The groups are shells around one centre, one inside the other: the same stretched ball of 5 dimensions in 7 sizes.
In the rows, 128 means zero.
Known rows, each followed by its group:
[138 158 113 141 187 160  91 137 194 152 161 132 140 116 136 169 132 126
 123] : J_70
[129  92 110 161 140 100 154 126  87 130 141  72 155 234 123 111 134 127
 212] : J_172
[136 138 109 154 201 176  79 141 138 128 173 106 125 104 149 124 149 127
 139] : J_430
[113 123  97 171 140 109 136 106 140 147 158 106 151 190 117 137 118 125
 175] : J_70
[134 129 111 147 146 102 140 145 143 152 159 116 140 200 118 170 134 118
 161] : J_641
[150 149  97 131 153  98 137 156 154 166 154 117 157 193 121 179 132 124
 160] : J_714
[113 136  88 172 146 119 124  99 157 152 160 111 156 167 120 137 113 129
 166] : J_172
[110  84 104 187 148 119 134 119  56 112 172  71 123 200 130  86 146 120
 201] : J_43
[129 127 115 154 159 123 123 146 137 141 171 117 123 173 125 161 143 115
 149] : J_430
[125 146  97 152 134  92 144 122 179 169 155 130 157 197 108 183 114 122
 155] : J_714
[145 122 105 144 164 117 129 156 106 139 159  92 142 189 132 137 147 124
 176] : J_70
[117 112  93 175 150 119 128 114 103 133 164  87 144 183 127 109 131 127
 186] : J_430
[135 141 123 143 173 143 110 139 181 148 156 128 137 150 129 172 133 121
 135] : J_641
[100  93 104 192 150 137 123  82 106 119 154  79 146 178 129  83 121 130
 195] : J_172
[114 104 107 173 139 106 142 122 104 133 166  96 131 206 119 130 135 118
 181] : J_70
[147 155 119 124 152 107 138 144 210 174 137 138 164 190 115 208 118 124
 142] : J_172
[147 149 109 142 207 177  76 153 150 135 171 111 129  99 151 137 151 127
 131] : J_714
[127  84 114 173 173 141 117 147  42 101 175  65 111 180 144  82 165 119
 192] : J_714
[146 146 101 135 164 121 126 132 170 160 137 107 174 176 128 155 121 134
 167] : J_430
[150 159  97 132 177 137 110 132 185 163 139 113 176 148 133 156 121 137
 155] : J_714
[107  74 107 190 140 113 143 111  51 109 163  63 129 217 127  79 141 122
 213] : J_502
[118 144 115 155 150 127 123 104 210 160 145 136 156 165 115 177 107 125
 142] : J_430
[160 139 110 125 176 123 122 174 132 149 155 104 144 176 135 162 150 123
 159] : J_714
[104  88 123 180 132 110 149 100 115 126 148  92 138 220 116 122 123 120
 192] : J_502
[106 106 108 186 159 139 112 120  98 119 185 100 108 158 130 114 145 116
 162] : J_502
[142 141  93 146 171 132 114 133 143 149 151  98 162 159 134 134 130 133
 168] : J_641
[145 162 111 136 197 169  83 143 194 151 160 129 143 104 142 165 135 129
 121] : J_43
[106  92 113 178 124  96 158 101 113 134 147  90 148 233 112 124 120 122
 199] : J_502
[130 143 119 151 183 160  94 132 177 141 164 126 130 123 135 157 135 123
 129] : J_70
[140 128 110 143 159 120 132 128 152 149 136  99 166 190 127 144 124 131
 177] : J_641
[122 136 109 165 187 169  84 125 151 131 176 116 122 110 141 131 140 124
 134] : J_70
[143 152 109 141 186 150  96 154 163 147 172 125 129 126 137 165 145 122
 128] : J_641
[146 152 118 127 159 117 130 138 205 168 134 130 167 181 120 192 117 127
 147] : J_502
[104  89  98 196 163 149 110  97  70 106 170  67 130 162 139  63 139 129
 196] : J_172
[140 175 100 134 171 136 106 126 227 175 149 142 166 133 125 190 112 131
 126] : J_641
[130 117 122 159 178 149 105 149 116 123 175 105 111 151 137 135 154 116
 150] : J_43
[125 123 121 158 176 157 105 114 160 133 147 106 145 147 135 130 127 129
 157] : J_43
[104  74 122 189 147 125 135 115  66 105 167  76 114 204 127  93 145 116
 195] : J_430
[127 126 114 162 195 178  84 122 142 123 162 100 132 113 147 112 140 130
 150] : J_43
[ 93  81 123 196 150 144 123  84 106 109 157  85 128 180 128  89 127 123
 187] : J_172
[156 152 100 133 196 154  93 161 144 145 163 106 144 126 146 144 148 130
 145] : J_43
[132 111 118 156 178 153 111 123 125 124 145  86 147 161 140 109 136 131
 177] : J_502

New rows, each followed by its group:
[130 138 123 154 194 175  83 136 165 131 169 122 120 109 142 145 143 122
 126] : J_172
[153 149 105 127 157 104 135 159 162 165 150 119 157 191 122 183 133 123
 156] : J_430
[163 158 106 116 170 116 126 164 177 168 141 119 166 176 128 185 132 129
 151] : J_502
[143 144 118 136 179 147 108 135 183 150 142 117 155 149 133 160 128 130
 147] : J_430
[162 151 116 122 194 150 101 171 160 148 154 114 143 140 142 165 148 126
 140] : J_172
[121 109 128 165 170 148 111 133 124 121 167 105 116 160 133 132 145 117
 155] : J_430
[145 136 116 138 173 131 116 160 143 144 163 115 131 164 132 164 147 119
 147] : J_641
[127 163  91 151 159 125 113 119 196 168 162 135 156 144 121 174 115 127
 136] : J_43
[ 98 115 103 186 142 126 126  85 147 137 159 107 144 174 119 124 113 125
 171] : J_430
[136 173 103 138 170 139 105 123 231 173 151 146 162 131 123 192 112 129
 122] : J_641
[112  85 113 190 186 171  92 125  51  91 184  68 101 138 151  63 162 121
 179] : J_172
[140 151 107 141 182 154 100 122 190 153 142 115 165 134 136 149 121 135
 148] : J_502
[113 132 101 163 127  96 148  97 177 162 144 120 166 206 107 163 103 126
 171] : J_714
[134  92 117 159 164 128 131 136  80 118 148  69 141 200 136 100 146 126
 199] : J_43
[136 126  99 158 191 163  93 129 116 126 159  83 146 131 148  98 142 134
 170] : J_502
[ 98 104 117 183 130 110 142  96 140 136 159 111 133 202 111 140 118 118
 172] : J_43
[146 180  97 128 166 124 114 136 226 181 149 144 169 145 122 201 114 129
 127] : J_430
[109  94 127 184 178 167  97 122  95 103 179  92 101 141 141  99 153 117
 159] : J_172
[116 121 125 164 158 136 119 121 158 136 162 121 126 165 123 155 131 117
 147] : J_641
[119 112  97 179 184 165  91 118  91 114 176  80 127 128 147  81 146 129
 172] : J_502
[ 96 108 109 194 167 162  98  91 125 116 174 100 121 133 134  98 130 124
 160] : J_43
[103 133 110 181 176 168  86 102 163 131 180 124 118 109 134 131 129 122
 131] : J_172
[131 117 102 155 148 109 140 121 127 144 142  90 164 204 124 129 124 130
 191] : J_641
[139 164 108 131 148 107 134 126 226 180 137 143 172 180 112 206 106 127
 140] : J_43
[142 154 101 137 169 133 115 126 190 162 141 118 171 155 128 162 117 134
 153] : J_70
[124  88 117 168 158 128 132 125  81 116 151  71 138 201 133  96 142 125
 199] : J_70
[120 120  97 166 152 123 129 103 137 142 145  92 164 182 126 118 118 133
 185] : J_43
[116 126 102 174 171 147 100 128 122 129 186 110 114 135 134 127 144 119
 147] : J_502
[133 117 101 163 181 147 103 146  87 121 178  87 121 147 143 107 156 123
 167] : J_430
[ 99 113 115 186 163 155 104  92 145 124 166 108 128 142 130 115 125 124
 156] : J_641
[135 125 124 147 172 145 115 127 162 139 141 107 150 164 132 144 129 128
 160] : J_502
[140 103 120 153 184 150 110 152  86 115 161  79 125 165 145 107 158 124
 177] : J_43
[149 167 104 133 195 160  87 147 191 156 160 128 148 110 140 167 134 130
 125] : J_641
[143 114 111 145 159 116 136 144 113 138 145  87 152 202 130 132 139 127
 186] : J_70
[130 178  98 142 163 134 107 109 244 179 148 150 169 131 119 194 102 131
 122] : J_172
[147 178 102 122 149 100 135 138 236 191 140 151 175 177 110 222 107 127
 132] : J_172
[123 143 112 158 166 138 106 137 164 146 179 133 118 141 126 170 138 115
 127] : J_172
[119  91 112 169 138 105 150 115  96 128 145  78 150 225 121 112 129 125
 205] : J_430
[149 180 109 121 167 123 116 147 235 182 149 153 160 148 119 219 118 125
 117] : J_502
[125 139 123 147 146 114 135 120 201 161 143 134 153 187 113 188 114 122
 146] : J_502
[117 107 124 162 133 101 151 121 141 142 149 110 140 220 112 157 125 117
 174] : J_502
[131  91 109 162 145 100 149 146  64 124 159  73 134 227 126 113 149 120
 203] : J_172
[106 128 108 178 169 161  98  89 169 135 159 113 143 128 132 121 117 130
 151] : J_502
[120 132 108 155 127  91 153 108 181 164 139 122 166 215 106 174 106 124
 170] : J_502
[113 131 107 174 172 155  96 117 147 133 179 117 120 127 133 133 135 121
 140] : J_70
[130 105 131 157 174 148 115 139 117 120 155  95 125 169 137 125 147 121
 166] : J_714
[ 98 107 116 190 162 150 105 109 119 118 185 110 104 144 129 119 140 115
 150] : J_172
[133 105 126 157 182 156 108 136 110 117 154  86 131 160 142 111 148 125
 172] : J_502
[134 103 116 152 141  95 153 147 100 137 153  92 139 229 120 144 141 118
 189] : J_714
